The rows come from 4 hidden closed curves, with some noise, and rows from the same curve form a group. Each curve winds through 4 dimensions. The rows are also pushed far along 2 directions, which tell nothing about the answers.
In the rows, zero is written as 128.
Some rows, each with its group after it:
[ 32 153 141 194 107 157  61 143 141 133 145] : K466
[100 121 117 131 114 159  89 123 155 105 135] : K605
[178 107 113  67 122 134 128  35 109  87 118] : K466
[152  90 149  67 107 137 139  73  80  90 104] : K605
[146 143 119 112 142 108 150 143 114 140 135] : K605
[142 155 109 171 149 127 207 153 151 170 145] : K466
[140 125 145  88 128 128  74 101 113  80 117] : K544
[115 148 116 171 137 149 150 137 159 144 151] : K466
[105 148 125 143 122 143 135 109 135 139 138] : K544
[134 127 140 132 124 148 139  86 136 118 135] : K438
[ 67 122 131 163 115 163  26 125 165  95 146] : K544
[131 131 135 139 138 123 133 156 109 118 136] : K544
[114 103 162 110 114 138  86 118 108  94 120] : K438
[152 136 129 136 136 134 144  90 141 125 134] : K438
[123 113 130 132 128 148 107 114 143 106 141] : K466
[146 126 132 123 142 132 178 181 111 122 133] : K605
[ 75 107 149 138 110 153  53 141 133  94 137] : K438
[ 88  85 165 103  97 147  55 114 101  76 116] : K605
[129  98 118 122 115 134 141  90 116 133 125] : K466
[ 89 121 120 135 118 155 100 147 144 114 143] : K438
[ 98 118 154 154 112 129 119 132 116 137 120] : K466
[103 150 127 145 121 127 121 127 112 137 131] : K466
[144 129 126 140 128 121 156 100 137 148 118] : K438
[139 141 135 117 141 123 120 152 114 107 135] : K544
[169 168 104 137 162 100 233 179 122 184 141] : K605
[153 109 139  86 115 115  99  90 125 104  91] : K605
[134 157 137 118 141 122 121 139 131 119 128] : K544
[124 120 109 119 116 136 131 115 138 136 121] : K438
[152 134 130 132 145 116 152 154 104 123 135] : K544
[111 156 113 158 143 143 104 155 159 122 151] : K544
[117 115 117 114 116 151  89 107 146 100 124] : K605
[118 148 117 150 142 139 194 198 138 155 149] : K438

New rows, each followed by its group:
[144 141 142 111 130 131 115  87 120 104 122] : K466
[139 144 121 158 136 125 138 120 162 143 123] : K544
[158 121 131 126 130 126 172  98 128 136 119] : K466
[123 120 128 138 119 140 126  98 115 119 134] : K544
[145 123 143 120 134 132 179 133 114 132 124] : K438
[ 95  80 172  82  84 136  42  58  93  88  96] : K605
[165  95 134 110 131 127 157 105 124 120 121] : K466
[117 130 129 152 133 132 139 143 111 130 141] : K544
[122 152 117 225 152 114 180 204 167 185 144] : K544
[ 84 144 113 171 128 157 126 180 164 134 153] : K605
[148 133 121  86 122 140 117  54 125  99 121] : K544
[148 141 150 163 147 124 139 129 137 127 136] : K438
[195 139 129  98 143  86 208 123  87 143 104] : K466
[113 155 117 149 131 144 123 119 156 133 142] : K544
[115 131 145 139 116 124 131 113 110 136 117] : K466
[172 106 133  93 118 101 116  65 110 117  92] : K438
[133 120 139 110 132 149 125 126 121  95 140] : K438
[185 135 111 119 145 111 198 114 107 136 127] : K544
[145 119 138 106 118 140 124  51 124 103 120] : K466
[103 135 143 175 136 124 118 184 132 138 139] : K544
[163 153 103 118 155 114 197 162 119 153 145] : K605
[ 58  98 161 176  93 151  38 104 143 115 122] : K544
[132 128 125 116 118 143  94  60 144 104 119] : K544
[119  85 159  66 103 135  46  82  91  67 105] : K605
[ 98 106 132 107 106 158 116 125 124 109 130] : K438
[110 146 148 163 135 137 117 155 140 124 141] : K466
[201 104 140  89 130 101 143  65 110 107  92] : K544
[100 157 133 205 151 117 164 226 137 171 151] : K544
[167 144 141 103 141 121 139  91 117 105 122] : K466
[146 159 134 127 138 117 142 127 113 126 128] : K466
[127 144 141 142 125 129 138 104 124 134 124] : K466
[139 149 119 144 146 110 145 190 148 149 124] : K605
[107 138 138 109 112 147  97  76 122 110 126] : K544
[147 111 147  97 108 118 122  69  91 111 102] : K466
[185 127 138  81 142 110 102 106 124  87 111] : K544
[193 140 152 125 163 111 181 137 116 120 130] : K438
[138 117 130 166 138 121 118 149 141 126 127] : K544
[ 86 133 143 209 130 129 100 193 156 149 141] : K544
[135 101 141 133 121 134 147 104 131 128 121] : K466
